There are 8 hidden switches. A switch that is on adds its own fixed numbers to the row, and there is some noise. The rows also spread widely along 10 directions, which tell nothing about the answers.
In the rows, 128 means zero.
Some rows, each with its switches (1 for on, 0 for off) after it:
[ 77 147 116 150 100 131 103 118 119 126 139 155 197 130 132 141 177 142
 159  35 127 135 151  85 187 170 135  69 115 130 100 195 201 105  66  92
 124  31 136] => 0 0 0 1 0 0 1 1
[ 32 119  79 123 137 135 143 106  97 132 117 140 170 108 126 115 107 144
 156 112 143 132 140  47 126 173 186  92 119  95 106 205 144  99 134 121
 154  94 108] => 0 1 1 0 0 1 1 0
[ 70 143  73 102 135 127 160 129 185 114 123  88 115 179 155 119 173 152
  62 156  98 104 151 117 104 106 134 133 119 156 119 173 104  75 150 173
 174  75 145] => 0 1 1 1 0 0 1 0
[ 84 101  98 126 147 110 135 123 127 146 138 125 157 129 170 139 127 135
 119 135 147 124 130  68 123 142 150 100 155 114 138 185 149 109 133 142
 151 109 136] => 1 0 0 0 0 0 0 0
[133 107 146 129 105 116  76 153 171 137 170 129 150 105 150 131 132 127
 119 115 137  88 110 125 116 156  95  99 131 153 130 132 124 161 149 131
 123  99 148] => 0 1 0 1 0 0 0 0
[ 95 153 107 166 104 107 128 132 158  97 158 129 161 169 107 129 173 140
  98  82  98 103 130 143 150 137 101 107 110 161 127 177 135 132 118 116
 137  83 148] => 1 1 0 0 0 0 1 0
[ 77  95 101 150 131 116 122 140 141 126 126 122 146 131 142 108 121 127
  95 130 119  96 116 102 119 141 128 122 121 150 126 164 109 142 136 151
 137 135 136] => 1 0 0 1 0 1 0 1
[ 57 105 110 177 133 137 125 147 100 143 157 115 112 112 155 145 125 123
 181  94 128 177 127 100 156 104 133  93 141 114 135 160 146 160  98 102
 153 106 156] => 0 1 0 1 1 0 1 0
[ 92  85 136 218 150 101  98 129 148  86 129 103 110 137 127  99 130 107
  91  91 102 133 107 150 184 108 121 160  88 154 102 136  84 154  91 157
 158 112 121] => 1 0 0 0 0 0 0 0
[ 80 100 109 165 144 107 111 149 144 119 142  92 105 145 148 116 126 138
 108 135 137 121 112 134 114 107 112 121 123 149 123 156 101 155 142 159
 149 129 148] => 0 0 0 1 0 0 0 0
[118 103 160 129 106 121 138 137 164 115 154 136 114 105 147 123 144 121
 113 119 104 102 118 129 117 158 107 124 141 145 158 126  84 160 143 109
 158 141 148] => 1 0 1 0 0 0 1 1
[ 80 104 130 162 116 143  85 136 129  98 149 126 105  84  99 118  96 116
 175 104 114 142 128 143 134 148 127 104 102 139 108 116 116 201 141 111
 132 105 162] => 0 1 1 1 1 0 0 0
[137  83 127 163 143 109  95 124 118 150 134 140 176 114 186 143 145 105
 110 121  94  94  96  86 166 167 135 162  91 109 134 171 136 133 104 143
 142  86 100] => 0 1 0 0 0 0 1 1
[114 109 108 169 136 122 142 151 138 122 141 101 103 140 177 145 156 116
 123 153  59 125 107 137 132 101 114 156 123 141 154 134 119 150 110 136
 154 134 144] => 0 0 0 0 1 1 0 1
[106 127 115 168 138 107  99 148 114 123 136 142 130 130 165 152 125 112
 127  87 114 135  77 112 148 171 127 133 113 147 158 187 149 156 130 108
 114 149 117] => 0 0 1 1 0 0 0 0
[101 121  90 154 144  99 123 161 165 123 162  79  97 173 179 142 135 146
  91 156 116 126 107 141 104  86 100 118 146 159 150 163 121 137 163 169
 160 149 161] => 0 1 0 0 0 0 0 0
[116  97 121 145 143 142  94 131 131 126 139 126 129  83 173 137 127 104
 144  99  89 144 113  97 166 147 143 137 109 122 125 132 140 146  92 121
 142  91 133] => 0 1 1 1 1 0 0 1
[ 86 123 108 154 145 115 130 149 158  84 141 109 124 122 179 139 142 130
  64  86 113 144 109 100 178 119 134 119 139 159 126 182 121  85  86 127
 150 144 122] => 1 1 0 0 0 1 1 1
[ 95 105 112 124 139 142 106 132 158  99 132 113 104  91 163 123 137 118
 103 114  96 138 131 107 151 132 146 139 107 133 111 136 113 123 101 135
 158  87 138] => 0 1 1 1 1 0 1 1
[ 94 121 113 144 128 124 123 121 147 103 133 126 160 113 156 131 146 127
 105  83 107 129 136  74 178 138 155 120 123 130 107 172 146  91  72 124
 136  92 117] => 1 1 0 0 0 1 0 0
[115 139  92 103 145 130 146 159 167  75 133  97  57 130 188 164 140 131
  90 134  64 155 124 139 144 103 121 134 137 163 163 145 114 138 142 131
 142 149 158] => 1 1 1 1 0 0 1 0
[120  97 194 152 110 100 121 145 175 118 162 139 139  96 152 119 156 111
  81  86 143  85  84 118 149 170 103 127 156 142 156 151  74 128 102  91
 157 146 111] => 1 0 0 0 0 0 1 0
[ 83 129 138 142 126 107 155 160 146 118 145 116 103 150 148 136 160 129
  89 103 138 109  88 131 119 133 102 127 164 157 179 175  83 136 138  96
 154 176 125] => 0 0 0 1 0 0 1 0
[104 140  85 176 141 105 130 163 138 110 149  87 104 188 188 160 163 130
 100 135  81 137 102 143 142  89  94 137 135 165 148 176 140 135 127 148
 140 144 143] => 0 0 0 0 0 1 0 0

New rows, each followed by its switches (1 for on, 0 for off):
[ 97 147 128 154 114 115 162 154 158 110 160 115 104 171 179 156 188 128
  95 104  80 135 116 139 146 112  94 132 150 151 176 171 119 122 114 111
 163 127 156] => 1 0 1 0 0 0 1 0
[121 126 137 149 114 118 149 154 137 115 138 131 118 148 143 140 171 126
 101 104 102  95  87 148 126 160  96 142 131 158 181 165  95 161 133  84
 133 172 124] => 0 0 0 1 0 0 1 1
[ 24 124  89 158 112 114 173 110 124 149 162 123 180 175 100 108 145 156
 135 101 164 106 145  86  97 134 136  69 151 118 142 219 125 112 141 109
 166  90 148] => 1 1 0 0 0 0 1 0
[119 123 125 176 114  99  90 141 136 108 164 131 145 146 130 143 138 120
 114  98 109 110  92 142 146 152  99 113 114 158 140 167 147 169 139 133
 115 120 143] => 1 0 0 0 0 0 0 0
[ 92 120 120 133 128 131 177 120 128 131 131 129 149 122 154 136 156 123
 131 108 119 114 112  75 134 156 155 140 146 108 158 183 114  98 101  83
 145 154  95] => 0 1 0 0 0 1 0 0
[ 94 120 119 172 113 104  99 162 121 129 164 124 122 126 188 160 129 120
 138 111  86 155 108 119 154 121  95 109 132 147 144 174 159 169 128 144
 140 114 161] => 1 0 1 0 0 1 1 0
[118 108 108 166 169 114 105 139 139  78  96 100  88 130 164 141 150 111
  98 112  66 146 105 137 197 108 140 180  84 146 119 137 104 138  85 150
 132 128 102] => 0 0 0 1 0 0 0 0
[100 129  60  95 156 144 107 136 140  69 113  98  84 107 147 151  98 143
 137 142  85 169 171 109 149 108 164  92 120 144 100 132 161 152 140 154
 127 102 164] => 1 1 0 1 0 0 0 0
[ 38 109  74 179 138 128 111 121  90 128 117 124 166 154 114 118 139 142
 158  78 130 144 146 102 154 133 150  91  96 121  87 200 158 142 107 132
 144  68 140] => 0 0 0 1 0 0 1 1
[ 72 125 164 203  98  98  72 173 168  80 182 118 105 131 125 123 129 133
 107  49 139 150  96 172 157 130  75  86 139 185 121 151 109 181 130 117
 152 125 168] => 1 0 1 0 0 0 1 0
[137 126 125 125 118 128 104 135 161  79 144 135 135 101 140 146 141 124
 101  97  79 112 130 124 165 164 127 122 105 155 133 135 136 150 123 119
 121 107 137] => 1 1 0 0 0 0 1 1
[ 94 112 124 144 113 133 124 138 136 104 144 137 130 112 116 122 132 130
 128  82 115 125 128 124 146 143 124  99 123 148 139 153 115 167 122 106
 138 130 148] => 1 1 0 1 0 0 1 1
[ 63  79 137 153 122 116 101 137 148 152 153 117 142 120 150 102 124 134
 143 115 169 119 132  96 115 117 118  92 144 125 104 147 111 141 122 153
 159  87 153] => 0 0 0 1 0 0 0 0
[ 69 118 141 166 104 123 149 139 144 112 145 126 140 133 108 104 152 132
 120  86 128 104 120 122 138 150 117 117 125 137 125 161  83 131 112  97
 156 125 119] => 0 1 0 0 0 1 1 0
[ 96  97  88 159 172 141 102 122  98  72 102 133 114  72 131 138  84 105
 131  97  82 146  92  94 187 157 184 151  85 139 126 160 129 158  96 116
 113 173 102] => 1 1 0 1 1 1 0 1
[121 141 111 135 115 120  85 147 164  93 147 123 130 133 133 135 138 134
 115 119  92 109 122 151 127 149 111 121  92 162 117 139 132 165 152 144
 118  93 148] => 0 1 1 1 0 0 0 0
[117 122 140 143 131 113 116 135 144 121 151 140 141 105 176 147 136 110
  96  94 115 125  95  95 163 168 140 133 138 132 157 181 125 121 110 111
 142 128 115] => 1 1 1 0 0 0 1 0
[ 81 117 133 173 116 116  77 146 176 108 166 121 142 115 158 120 135 127
  85  79 139 131  98 110 139 144 117 105 141 175 100 165 135 106 108 135
 157  99 143] => 0 0 1 0 1 1 0 1
[137 114 149 124 130 134 104 135 166  72 126 130 104 100 143 133 135 120
 106 103  80 116 132 139 158 149 121 134 111 163 136 109 109 164 113 121
 127 135 137] => 1 0 0 1 0 0 0 1
[131 111 144  98 107 151 125 131 156 106 131 143 132  91 151 133 162 122
 144 114  75 112 156 112 150 158 128 121 109 122 125 114 118 149 104 114
 132  74 139] => 0 1 0 1 0 0 1 1
[ 55 138 127 140 104 123 146 142 143 129 140 136 158 140 133 129 176 148
 119  78 150 109 121  95 132 158 118  95 157 143 137 195 128 100 109  90
 147 115 121] => 0 0 0 1 0 1 1 0
[ 96 108 114 160 127 120 141 140 148 109 134 107 118 148 146 116 160 120
  96 115  77 108 110 126 156 112 119 149 113 148 139 149  92 138  97 131
 138 123 124] => 1 1 0 1 0 1 0 0
[105 116 115 102 141 142 153 114 146  98 104 132 136 103 153 138 143 123
 116 103 100 122 140  72 177 149 181 137 121 114 133 155 125 103  83 108
 130 117 108] => 1 1 0 1 0 0 0 0
[ 95 108 133 146 112 125 134 136 146 121 144 131 137 132 135 123 163 126
 124 106  97 107 135 125 147 132 112 119 117 129 141 146 103 147 104 124
 140  86 145] => 1 1 0 1 0 0 1 0
[110 111  79 136 136 110 145 138 126 167 136 114 154 184 179 150 160 136
 108 168 100  88 106 104  90 144 111 135 131 135 177 186 145 137 164 153
 134 126 141] => 0 0 0 1 0 0 0 1
[ 63 114 119 154 120 126 120 141 119 116 131 124 128 117 135 128 140 129
 149  95 118 136 127 112 151 135 122 104 115 135 114 163 126 155 109 119
 138 114 136] => 0 0 0 1 0 1 1 0
[110 128 155 172  96 119 103 141 151 139 162 150 175 129 141 121 169 125
 120  58 122 106  95 115 160 172 106 122 113 137 126 170 130 129  89  97
 132  82 118] => 0 1 1 1 0 0 0 0
[132 108 123 102 129 111  96 118 162 138 139 129 165 108 171 141 134 130
 107 152 134  89 129  82 108 163 132 110 132 124 116 150 151 115 150 161
 140  73 134] => 0 0 0 0 0 0 0 0
[ 34  94 108 208 124 115 119 140 131 133 166 105 130 157  80  78 112 142
 113 103 165  97  96 147  94 122 107 104 131 160 132 167  81 178 160 116
 168 152 151] => 0 1 0 1 1 0 0 1
[ 64 103 102 186 120 128  86 126  97 116 133 134 144 125  82 105 100 137
 186  88 124 132 137 138 135 149 122  82  87 142  92 148 143 210 151 130
 128  98 156] => 0 0 0 1 0 0 0 1
[130 150  77 133 131 103 125 130 148 117 131 113 148 183 155 157 169 139
  96 154  78  88 124 127 117 140 122 137 104 149 145 174 164 122 155 159
 131  98 134] => 0 0 0 0 0 0 0 0
[  6  89 110 182 124 102 121 140 152 123 161 100 140 131 106  84  97 149
 100  97 190 123 122 101 113 115 125  67 157 153  97 187  89 132 144 148
 176 126 152] => 1 1 0 0 0 1 1 0
[121 104 128 134 126 129 114 100 150  90 111 145 145  92 121 119 124 114
 120 106  82 111 138 104 157 179 162 146  82 130 117 134 113 143 116 131
 136 100 111] => 1 0 1 0 0 0 0 1
[ 77 118 136 174 113 109  98 153 190  88 164 100 133 121 118  94 144 131
  55  98 142  90  90 137 136 140 109 125 133 180  98 153  81 109 122 135
 156 113 132] => 0 1 0 0 1 1 1 0
[109  91 148 163 118 104 120 128 126 149 147 141 168 116 153 128 148 108
 132 106 121  99 101 103 150 164 120 127 125 115 145 174 119 149 109 118
 145 101 125] => 1 0 0 0 0 0 1 0
[ 98 109 128 125 113 137  98 105 121  88 123 157 143  76 101 128 106 124
 180 107  87 131 168 108 145 183 152  97  79 120  98 123 141 188 138 130
 137  79 153] => 1 0 1 0 0 0 1 1
[ 85 126 104 179 120 118 117 136 109 111 125 126 144 152 131 142 164 125
 145  86  71 138 138 133 183 124 119 120  89 133 119 172 154 156  94 128
 129  71 144] => 1 0 0 1 0 0 1 0
[ 90 131 139 128 103 141 121 137 150  85 142 134 125  90 118 118 122 127
 161  86 104 140 144 115 148 154 137 102 115 134 112 127 118 162 118  95
 134 117 131] => 0 1 1 0 0 1 0 0
[ 96 113 112 144 135 126 104 142 146 122 152 112 134 114 163 141 142 125
 107 119 127 126 110 104 143 130 127 112 133 142 128 159 135 115 118 134
 145  89 142] => 0 1 0 1 1 0 1 0
[102 124 144 121 125 131 105 142 158 110 130 137 138  92 170 140 145 127
 120  87 143 122 121  79 156 150 132 104 146 140 120 154 132 106  91 110
 128 118 118] => 0 0 0 1 0 1 0 0
[128 111 120 106 135 119 167 133 161 118 132 120 125 126 177 150 148 126
  73 154  90  88 107  95 107 156 129 141 156 142 180 152 107 119 139 126
 140 176 119] => 1 0 0 0 0 1 0 1
[ 26 147  49 107 136 137 219 125 111 148 120 101 135 185 154 132 169 161
 128 131 125 130 156  65 102 112 161 100 159 110 150 221 135  75 122 109
 166 123 133] => 0 1 0 1 0 1 1 0
[ 30 119  82 120 170 121 187 123 110 110 110 110  74 130 117 119  91 145
 118 149 164 142 113  95  82 149 177 118 153 125 165 191  79 130 193 100
 181 233 113] => 0 0 1 0 0 0 1 0
[ 86 109 152 169 101 128 146 124 150 117 152 142 145  96 129 108 155 106
 122  92  95 105  98 114 156 161 129 149 122 127 141 148  88 129  85  89
 161 108 119] => 1 1 1 0 1 1 1 0
[149 128 133  73 130 126  87 127 169  76 123 155 135  58 173 162 122 127
  87 109 108 129 131  79 151 196 155 108 125 149 126 145 154 113 140 127
 126 111 127] => 1 0 1 0 0 0 1 1
[ 97 111  98 142 147 126  90 150 136  96 145 101  94 111 164 148 109 137
 131 136 111 153 135 127 147 101 127 108 116 143 110 137 128 160 142 162
 149 115 156] => 0 1 0 0 0 0 1 0
[109 113 109 132 137 127 108 131 147  95 136 117 133 115 144 134 128 139
 109 115 103 124 134 117 144 148 141 118 109 139 117 153 125 143 136 135
 144 114 128] => 0 1 0 0 0 0 1 1
